The rows of each matrix lie in a flat space through zero, up to rounding. After each matrix: how many dimensions does the smallest such space have?
In the rows, 128 means zero.

[[195 154 129 121 134 145  94  80 119 137 112 139  84 121 114 100 115]
 [154 155 141 118 149 141 115 118 130 130 126 126 128 121 139 128 135]
 [129 141 120 156 107 115 125 138 116 151  95 150 121 127 137 131 146]
 [121 118 156 131 167 143 136 127 148 135 155 115 144 135 144 139 121]
 [134 149 107 167 123 131 113 142 104 148  93 147 123 143 119 125 135]
 [145 141 115 143 131 149 114 147 102 143 111 129 108 140 116 119 126]
 [ 94 115 125 136 113 114 157 145 128 134 122 113 154 120 125 144 133]
 [ 80 118 138 127 142 147 145 227 117 130 150 113 146 144 164 156 158]
 [119 130 116 148 104 102 128 117 129 132 106 150 132 126 128 129 136]
 [137 130 151 135 148 143 134 130 132 153 131 118 126 124 142 134 129]
 [112 126  95 155  93 111 122 150 106 131 100 153 119 141 117 124 137]
 [139 126 150 115 147 129 113 113 150 118 153 146 119 132 155 126 131]
 [ 84 128 121 144 123 108 154 146 132 126 119 119 175 126 128 150 140]
 [121 121 127 135 143 140 120 144 126 124 141 132 126 146 130 127 123]
 [114 139 137 144 119 116 125 164 128 142 117 155 128 130 170 144 164]
 [100 128 131 139 125 119 144 156 129 134 124 126 150 127 144 146 145]
 [115 135 146 121 135 126 133 158 136 129 137 131 140 123 164 145 155]]

7

[[172 180  83 144  86 109 173 132 141 179  93 191 146  93  95 127 172]
 [180 103 120  74 183 108  74 125 155 135 115 129 148 128 187 142 116]
 [ 83 120 133 111 142 124 125 132 122 102 118 121 123 137 123 116 122]
 [144  74 111  62 174  96  70 125 141 121 164  91 159 137 151 119 119]
 [ 86 183 142 174  94 154 195 135 120 122  64 176  92 120 106 127 134]
 [109 108 124  96 154 105  95 132 119 105 127 113 139 139 132 127 132]
 [173  74 125  70 195  95  19 124 134 122 177  85 175 138 178 146 122]
 [132 125 132 125 135 132 124 126 134 129 129 127 127 128 138 129 121]
 [141 155 122 141 120 119 134 134 118 131  91 156 125 122 125 144 149]
 [179 135 102 121 122 105 122 129 131 151 119 144 143 118 128 140 152]
 [ 93 115 118 164  64 127 177 129  91 119 185  87 113 140  51 105 146]
 [191 129 121  91 176 113  85 127 156 144  87 155 143 119 190 153 124]
 [146 148 123 159  92 139 175 127 125 143 113 143 106 123 112 131 136]
 [ 93 128 137 137 120 139 138 128 122 118 140 119 123 131 113 116 121]
 [ 95 187 123 151 106 132 178 138 125 128  51 190 112 113 107 127 149]
 [127 142 116 119 127 127 146 129 144 140 105 153 131 116 127 119 130]
 [172 116 122 119 134 132 122 121 149 152 146 124 136 121 149 130 117]]

6

[[125 117 110 127 128 126 122 118 125 128 134 122 127 119 134 133 142]
 [117 134 102 105 114 129 115 109 110 103 141 129 125 104 138 132 127]
 [110 102  58 116 149 139 151  81  96 103 130 109 128  88 119 102 172]
 [127 105 116 128 125 131 133 117 132  95 122 126 144 118 105 131 143]
 [128 114 149 125 136 119 114 142 133 105 142 136 123 129 141 136 133]
 [126 129 139 131 119 112 111 127 130 131 146 134 119 119 160 144 130]
 [122 115 151 133 114 111 132 117 132  77 140 143 138 103 137 141 136]
 [118 109  81 117 142 127 117 105 110 129 144 114 115 106 147 126 160]
 [125 110  96 132 133 130 132 110 125 134 126 115 132 117 122 127 152]
 [128 103 103  95 105 131  77 129 134  82 141 127 137 121 116 163 131]
 [134 141 130 122 142 146 140 144 126 141 110 125 129 151 102 108 112]
 [122 129 109 126 136 134 143 114 115 127 125 122 127 118 124 113 136]
 [127 125 128 144 123 119 138 115 132 137 129 127 130 118 137 132 138]
 [119 104  88 118 129 119 103 106 117 121 151 118 118 103 154 142 159]
 [134 138 119 105 141 160 137 147 122 116 102 124 137 154  76 104 105]
 [133 132 102 131 136 144 141 126 127 163 108 113 132 142 104 114 128]
 [142 127 172 143 133 130 136 160 152 131 112 136 138 159 105 128 112]]

6

[[105 139 108 131 122 134 112 123 144 121 130 118 127 128 123 132 136]
 [139 137 110 122 121 144 121 134 128 147 102 125 117 135 129 136 131]
 [108 110 132 133 158 154 142 116 127 124 163 118 151 103 126  86 104]
 [131 122 133 131 142 128 127 140 134 137 148 132 128 149 127 134 123]
 [122 121 158 142 111 112 121  97 138 131 161 114 144 121 123 125 120]
 [134 144 154 128 112 138 120 112 123 128  96 116 120 129 120 126 134]
 [112 121 142 127 121 120 156 119 108  86 115 139 149  89 138 120 138]
 [123 134 116 140  97 112 119 150 141 122 124 150 119 143 148 194 151]
 [144 128 127 134 138 123 108 141 136 150 154 129 119 150 119 120 114]
 [121 147 124 137 131 128  86 122 150 136 145 112 106 143 106 111 120]
 [130 102 163 148 161  96 115 124 154 145 230 126 129 158 117 116  96]
 [118 125 118 132 114 116 139 150 129 112 126 150 138 136 146 173 149]
 [127 117 151 128 144 120 149 119 119 106 129 138 111 102 137 120 120]
 [128 135 103 149 121 129  89 143 150 143 158 136 102 123 131 133 111]
 [123 129 126 127 123 120 138 148 119 106 117 146 137 131 137 148 145]
 [132 136  86 134 125 126 120 194 120 111 116 173 120 133 148 160 142]
 [136 131 104 123 120 134 138 151 114 120  96 149 120 111 145 142 136]]

9

[[180 155 131 133 162 146 132  93  99 131 119 125  75 111 174 141 131]
 [155 128 122 123 139 138 126  79 108 151 122 133 117 147 145 139 155]
 [131 122  97 153 137 118 131 121 127 144 126 113 121 141  90 147 130]
 [133 123 153 109 112  93 117 119 129 115 132 143 129 136 114 125 146]
 [162 139 137 112  47 114 136 124 122 129 121 143 108 148 108 124 116]
 [146 138 118  93 114  70 149 142 139  85  88 131 109 108 144 133 118]
 [132 126 131 117 136 149 133 148 136 153 129 121 120 126 138 151 124]
 [ 93  79 121 119 124 142 148 125 136 127 116 123 159 132 113 134 127]
 [ 99 108 127 129 122 139 136 136 109 123 115 128 148 140  99 120 102]
 [131 151 144 115 129  85 153 127 123 120  94 126 134  97 144 117 107]
 [119 122 126 132 121  88 129 116 115  94 129 136 120 130 128 118 154]
 [125 133 113 143 143 131 121 123 128 126 136 123 141 129 135 126 130]
 [ 75 117 121 129 108 109 120 159 148 134 120 141 155 128  98  83 106]
 [111 147 141 136 148 108 126 132 140  97 130 129 128 104 129 106 160]
 [174 145  90 114 108 144 138 113  99 144 128 135  98 129 124 135 109]
 [141 139 147 125 124 133 151 134 120 117 118 126  83 106 135 115 100]
 [131 155 130 146 116 118 124 127 102 107 154 130 106 160 109 100 124]]

15

[[161 120 157 137 200 129 112  78 189 154 149 129 155  50 217 140  78]
 [120  92  95  93 127  61  75  57 153 161 140 114 133 144 210 111 117]
 [157  95 160 109 142 145 114  97  83 131 162 174 133  63  91 151 113]
 [137  93 109  93 154 108 133 114  71 148  95 143 161 113 147 155 111]
 [200 127 142 154  75 126 130  89  45 140 174 114 113  95 122 173 114]
 [129  61 145 108 126  55 169 202 109 125  87 188 186 132  92 125 128]
 [112  75 114 133 130 169  69 147  80 116 151 110 159  98  97 141 117]
 [ 78  57  97 114  89 202 147 130  42 109  59 153 179 156 135 130 163]
 [189 153  83  71  45 109  80  42  66 149 153 136 178 121 134 117 143]
 [154 161 131 148 140 125 116 109 149 141 139  92  38 133 141 151 162]
 [149 140 162  95 174  87 151  59 153 139 111 105  99 137 155  95 104]
 [129 114 174 143 114 188 110 153 136  92 105 117 137 143 129  90 113]
 [155 133 133 161 113 186 159 179 178  38  99 137  99  99  88 132 123]
 [ 50 144  63 113  95 132  98 156 121 133 137 143  99  75 136  99 138]
 [217 210  91 147 122  92  97 135 134 141 155 129  88 136 163 185 135]
 [140 111 151 155 173 125 141 130 117 151  95  90 132  99 185 101 161]
 [ 78 117 113 111 114 128 117 163 143 162 104 113 123 138 135 161 115]]

15

[[170 124 158 137 191 132 145  71 108 137 146 138 200 141 135 135 116]
 [124 144 142 135 143 136 129 130 145 143 135 102  94 140 137 126 142]
 [158 142 149 139 149 125 136 123 139 151 144 137 166 124 149 138  91]
 [137 135 139 155 108 104 116 159 158  97 110 103 139 128  90 151 121]
 [191 143 149 108 131 126 128 150 142 115 143 135  86 114 105 144  95]
 [132 136 125 104 126 166 124 141 140 127 120 142  95 108 125 118 118]
 [145 129 136 116 128 124 137 141 125 138 144 142 171 116 103 134 104]
 [ 71 130 123 159 150 141 141 123 123 157 137 115 148 151 168  91 127]
 [108 145 139 158 142 140 125 123 153 145 110 122 147 130 178 128 122]
 [137 143 151  97 115 127 138 157 145 153 125 100  97 106  94 148 166]
 [146 135 144 110 143 120 144 137 110 125 129 148  55 115 156 106 154]
 [138 102 137 103 135 142 142 115 122 100 148 164  75 134 121 101 183]
 [200  94 166 139  86  95 171 148 147  97  55  75  71  81 140 189 119]
 [141 140 124 128 114 108 116 151 130 106 115 134  81 125 157 139 106]
 [135 137 149  90 105 125 103 168 178  94 156 121 140 157  66 183 149]
 [135 126 138 151 144 118 134  91 128 148 106 101 189 139 183 171 100]
 [116 142  91 121  95 118 104 127 122 166 154 183 119 106 149 100 129]]

12

[[124 135 120 110 132 129 127 139 123 126 139 131 128 150 124 139 139]
 [135 111 135 155 111 125 150 116 133 121 114 135 133  90 140 108 103]
 [120 135 122 113 119 124 178 128 114  87 142 157 125 120 148 125 117]
 [110 155 113  79 137 127 160 143 107  88 161 154 118 162 137 148 143]
 [132 111 119 137 100 123 177 130 126 102 129 159 137 101 146 115 100]
 [129 125 124 127 123 126 135 128 131 122 129 139 126 118 133 128 118]
 [127 150 178 160 177 135  52  82 139 168  96  58 103 108 113 114 148]
 [139 116 128 143 130 128  82 131 143 160 118 112 137 131 112 131 133]
 [123 133 114 107 126 131 139 143 129 135 135 137 120 145 124 143 128]
 [126 121  87  88 102 122 168 160 135 110 151 188 120 132 137 154 101]
 [139 114 142 161 129 129  96 118 135 151 110 101 143 119 118 113 134]
 [131 135 157 154 159 139  58 112 137 188 101  60 123 144 100 124 159]
 [128 133 125 118 137 126 103 137 120 120 143 123 144 159 120 135 154]
 [150  90 120 162 101 118 108 131 145 132 119 144 159 100 128 115 108]
 [124 140 148 137 146 133 113 112 124 137 118 100 120 128 124 121 141]
 [139 108 125 148 115 128 114 131 143 154 113 124 135 115 121 124 116]
 [139 103 117 143 100 118 148 133 128 101 134 159 154 108 141 116 110]]

5

[[162 157 223 167  61 140  86 164 181 143 140 140  74  42  95  63 141]
 [157 133 123 115 146 134  95  96 141 147 116 128 124 123 144 160 118]
 [223 123 164 155  92 139  91 131 161 151 144 103  64 117 132 104 140]
 [167 115 155 208  72 141  92 143 203 119 220 109  50 170 113  84 145]
 [ 61 146  92  72 144  89 188 125 145 119 127 154 199 140 162 183  62]
 [140 134 139 141  89 120 127 159 146 137 158 129 111 104 138 139  96]
 [ 86  95  91  92 188 127 214 116  37  83  62 113 178 199  98  64 207]
 [164  96 131 143 125 159 116 103 118 115 147 113  76 184  96  75 191]
 [181 141 161 203 145 146  37 118 158 150 111 103  96  92 126 119 162]
 [143 147 151 119 119 137  83 115 150 153 125 145 115  78 132 155 106]
 [140 116 144 220 127 158  62 147 111 125 143 105  85 117  98  94 182]
 [140 128 103 109 154 129 113 113 103 145 105 125 143 117 150 175 111]
 [ 74 124  64  50 199 111 178  76  96 115  85 143 204 181 151 179 112]
 [ 42 123 117 170 140 104 199 184  92  78 117 117 181 151 106  71 161]
 [ 95 144 132 113 162 138  98  96 126 132  98 150 151 106 118 144 135]
 [ 63 160 104  84 183 139  64  75 119 155  94 175 179  71 144 233  79]
 [141 118 140 145  62  96 207 191 162 106 182 111 112 161 135  79 109]]

7

[[114 111  77  95  59 143 167 119 231 116 120 115  90  84 184 100 141]
 [111 140 153 139 150 108 128 142  97 141 148 146 118 129 148 118 122]
 [ 77 153 219 126 169 123  70 115  47 122 162 155 200 182  76 149 112]
 [ 95 139 126  95  82 126 146 102 176 119 146 122 137 111 147 112 146]
 [ 59 150 169  82  86 129 119  88 156 110 164 134 176 134 124 119 141]
 [143 108 123 126 129 158 101 123 132 112 103 120 150 148  90 151 117]
 [167 128  70 146 119 101 188 150 157 152 121 117  55  78 189 100 144]
 [119 142 115 102  88 123 150 100 166 122 137 112 139 112 131 119 153]
 [231  97  47 176 156 132 157 166 127 147  72 104  63 106 133 138 126]
 [116 141 122 119 110 112 152 122 147 134 143 127 115 108 155 110 142]
 [120 148 162 146 164 103 121 137  72 143 149 143 134 140 124 128 125]
 [115 146 155 122 134 120 117 112 104 127 143 129 160 143 103 135 135]
 [ 90 118 200 137 176 150  55 139  63 115 134 160 175 185  85 154  87]
 [ 84 129 182 111 134 148  78 112 106 108 140 143 185 168  88 146 112]
 [184 148  76 147 124  90 189 131 133 155 124 103  85  88 152 113 162]
 [100 118 149 112 119 151 100 119 138 110 128 135 154 146 113 136 115]
 [141 122 112 146 141 117 144 153 126 142 125 135  87 112 162 115 121]]

4

[[123 103 125 104 138 133 119 121 148 129 128 105 130 149 125 146 118]
 [103  31 144  70 112 160 134 141 168 149 126  91 140 132 162 167 152]
 [125 144 129 109 133 133 125 161 123 107 127 146 137 143 146 154 142]
 [104  70 109  92 166 145 145 130 196 128 138  93 140 166  98 147 105]
 [138 112 133 166  83 165  99 160  90 137 127 105 120  82 182 158 141]
 [133 160 133 145 165 102 127 108 129 140 132 134 133 133  97  89 110]
 [119 134 125 145  99 127 144 124 115 103 129 109 105 124 122 134 122]
 [121 141 161 130 160 108 124 140 122 145 121 101 129 127 143 131 134]
 [148 168 123 196  90 129 115 122  77 119 133 124 106  95 139 113 121]
 [129 149 107 128 137 140 103 145 119 100 126 122 122 140 116 158 100]
 [128 126 127 138 127 132 129 121 133 126 145 129 136 135 120 107 124]
 [105  91 146  93 105 134 109 101 124 122 129  92 120 131 110 124 110]
 [130 140 137 140 120 133 105 129 106 122 136 120 129 125 134 122 122]
 [149 132 143 166  82 133 124 127  95 140 135 131 125 104 180 121 162]
 [125 162 146  98 182  97 122 143 139 116 120 110 134 180 143 163 133]
 [146 167 154 147 158  89 134 131 113 158 107 124 122 121 163 134 153]
 [118 152 142 105 141 110 122 134 121 100 124 110 122 162 133 153 127]]

9

[[166 122  88 137 110  64 162 125  98  99  96 144  85 171 134 133 138]
 [122 139 144 105 168 180 112 138 133 137 140 123 129 126 121 109 147]
 [ 88 144 138 103 176 129 127 109 139 121 155 127 133 105 114 117 142]
 [137 105 103 190 118  78 196 164  88 164 147 112  90 135  88 141 118]
 [110 168 176 118 122 210 130 130 190 143 157 105 188 138 133  75 145]
 [ 64 180 129  78 210 121 142 116 148  82 141 142 123 134 152  89 177]
 [162 112 127 196 130 142 143 116  96 175 107 129 122 145 125 117  80]
 [125 138 109 164 130 116 116 124 153 135 104 132  99 136 160 129 104]
 [ 98 133 139  88 190 148  96 153  75 144 167 112 142 103 107 191 147]
 [ 99 137 121 164 143  82 175 135 144 117 111 131 107 156 125  88 125]
 [ 96 140 155 147 157 141 107 104 167 111  84 142 122 142 143  71 108]
 [144 123 127 112 105 142 129 132 112 131 142 129 152 115 139 144 134]
 [ 85 129 133  90 188 123 122  99 142 107 122 152 171 112 144  97 125]
 [171 126 105 135 138 134 145 136 103 156 142 115 112 155 104 143 135]
 [134 121 114  88 133 152 125 160 107 125 143 139 144 104 159 144 151]
 [133 109 117 141  75  89 117 129 191  88  71 144  97 143 144  94 115]
 [138 147 142 118 145 177  80 104 147 125 108 134 125 135 151 115 123]]

11

[[ 79 150 153 136  99 147  83 124  99 137 130 143 101 108 136 115 168]
 [150 105 122 131  87  96 166 152 109 167  76 151 138 128 113 147 134]
 [153 122 113  60  99 108 146 117 146 119 133 170 123  98  97  96 126]
 [136 131  60  84 135 111 105 132 162 129 173  82 116 146 129 140  96]
 [ 99  87  99 135 209 105  51 135 148  72 164 106 155 158 165 141  88]
 [147  96 108 111 105 100 138 186 114 173  91 138 119 111 144 164 135]
 [ 83 166 146 105  51 138  86 123  98 147 125 134 118 108 108 114 168]
 [124 152 117 132 135 186 123 111 140 106 141 142 103 115 106 119 130]
 [ 99 109 146 162 148 114  98 140 103 121 140 128 124 119 187 112 135]
 [137 167 119 129  72 173 147 106 121  92 121 135 186 123  81 104  92]
 [130  76 133 173 164  91 125 141 140 121 107 101 136 166 142 145 143]
 [143 151 170  82 106 138 134 142 128 135 101 135 167 113  91 154 135]
 [101 138 123 116 155 119 118 103 124 186 136 167  30 127 123 144 172]
 [108 128  98 146 158 111 108 115 119 123 166 113 127 145 171 120  90]
 [136 113  97 129 165 144 108 106 187  81 142  91 123 171  80 137 131]
 [115 147  96 140 141 164 114 119 112 104 145 154 144 120 137 124  74]
 [168 134 126  96  88 135 168 130 135  92 143 135 172  90 131  74  95]]

10

[[ 76  37 156 113  78 204 154 115 131 154 114 151 153 111 126  86 143]
 [ 37 104 134 151 165  61 119 132  98 152 144 122 148 154 106 180 118]
 [156 134 114 153  91 143 130 162 119 142 130 129 123  85 115  90 112]
 [113 151 153  79 125 197 161 125 130 111 132 105 113 129 152 130 156]
 [ 78 165  91 125 244  59 102 121 130 129 139  99  71 193  77 162 170]
 [204  61 143 197  59 147  73 128 147 128  96 138  69 127 153 103 115]
 [154 119 130 161 102  73 128 129 103 127 141 144 192  76 116 135  60]
 [115 132 162 125 121 128 129 118 114 115 139 118 156 136 165 168 109]
 [131  98 119 130 130 147 103 114 155 141 105 156 121 166 138 107 141]
 [154 152 142 111 129 128 127 115 141 104 122 123 115 151 163 158 136]
 [114 144 130 132 139  96 141 139 105 122 138 115 122 102  99 153 102]
 [151 122 129 105  99 138 144 118 156 123 115 143 135 145 165 125 173]
 [153 148 123 113  71  69 192 156 121 115 122 135 124  65 109 160 127]
 [111 154  85 129 193 127  76 136 166 151 102 145  65 227 134 125 173]
 [126 106 115 152  77 153 116 165 138 163  99 165 109 134 138 105 120]
 [ 86 180  90 130 162 103 135 168 107 158 153 125 160 125 105 117 129]
 [143 118 112 156 170 115  60 109 141 136 102 173 127 173 120 129  57]]

9

[[129 104 166  31  91 131  93 147 123 148  48 127 115 129 160  89 130]
 [104 240  42 145 139 111 210 148 173 180 160  88 103 112 183 164  88]
 [166  42 178 135  64 160 163 124 127 153 106 125 157 114  91 156 149]
 [ 31 145 135  84 191 130  99 121 102  89 113  96  68 172  84 117 182]
 [ 91 139  64 191 208 168 142 142  99 160 194 154 148 193 138 118  86]
 [131 111 160 130 168 210  93 116 177 144 139  67 135 165  96 110 155]
 [ 93 210 163  99 142  93 163 175 131 186  74 143  73 172  89 141 134]
 [147 148 124 121 142 116 175 170 102 151 112 188 130 134  96  88  93]
 [123 173 127 102  99 177 131 102 139 127 145  85 161  67 146 146 117]
 [148 180 153  89 160 144 186 151 127 150  92 109 104 151 137 109 115]
 [ 48 160 106 113 194 139  74 112 145  92  87  95  86 176  87 110 144]
 [127  88 125  96 154  67 143 188  85 109  95 178 103 111 120 100 137]
 [115 103 157  68 148 135  73 130 161 104  86 103  58 141  59  66 157]
 [129 112 114 172 193 165 172 134  67 151 176 111 141 127 143 183 145]
 [160 183  91  84 138  96  89  96 146 137  87 120  59 143 153  69 137]
 [ 89 164 156 117 118 110 141  88 146 109 110 100  66 183  69 131 179]
 [130  88 149 182  86 155 134  93 117 115 144 137 157 145 137 179  69]]

14
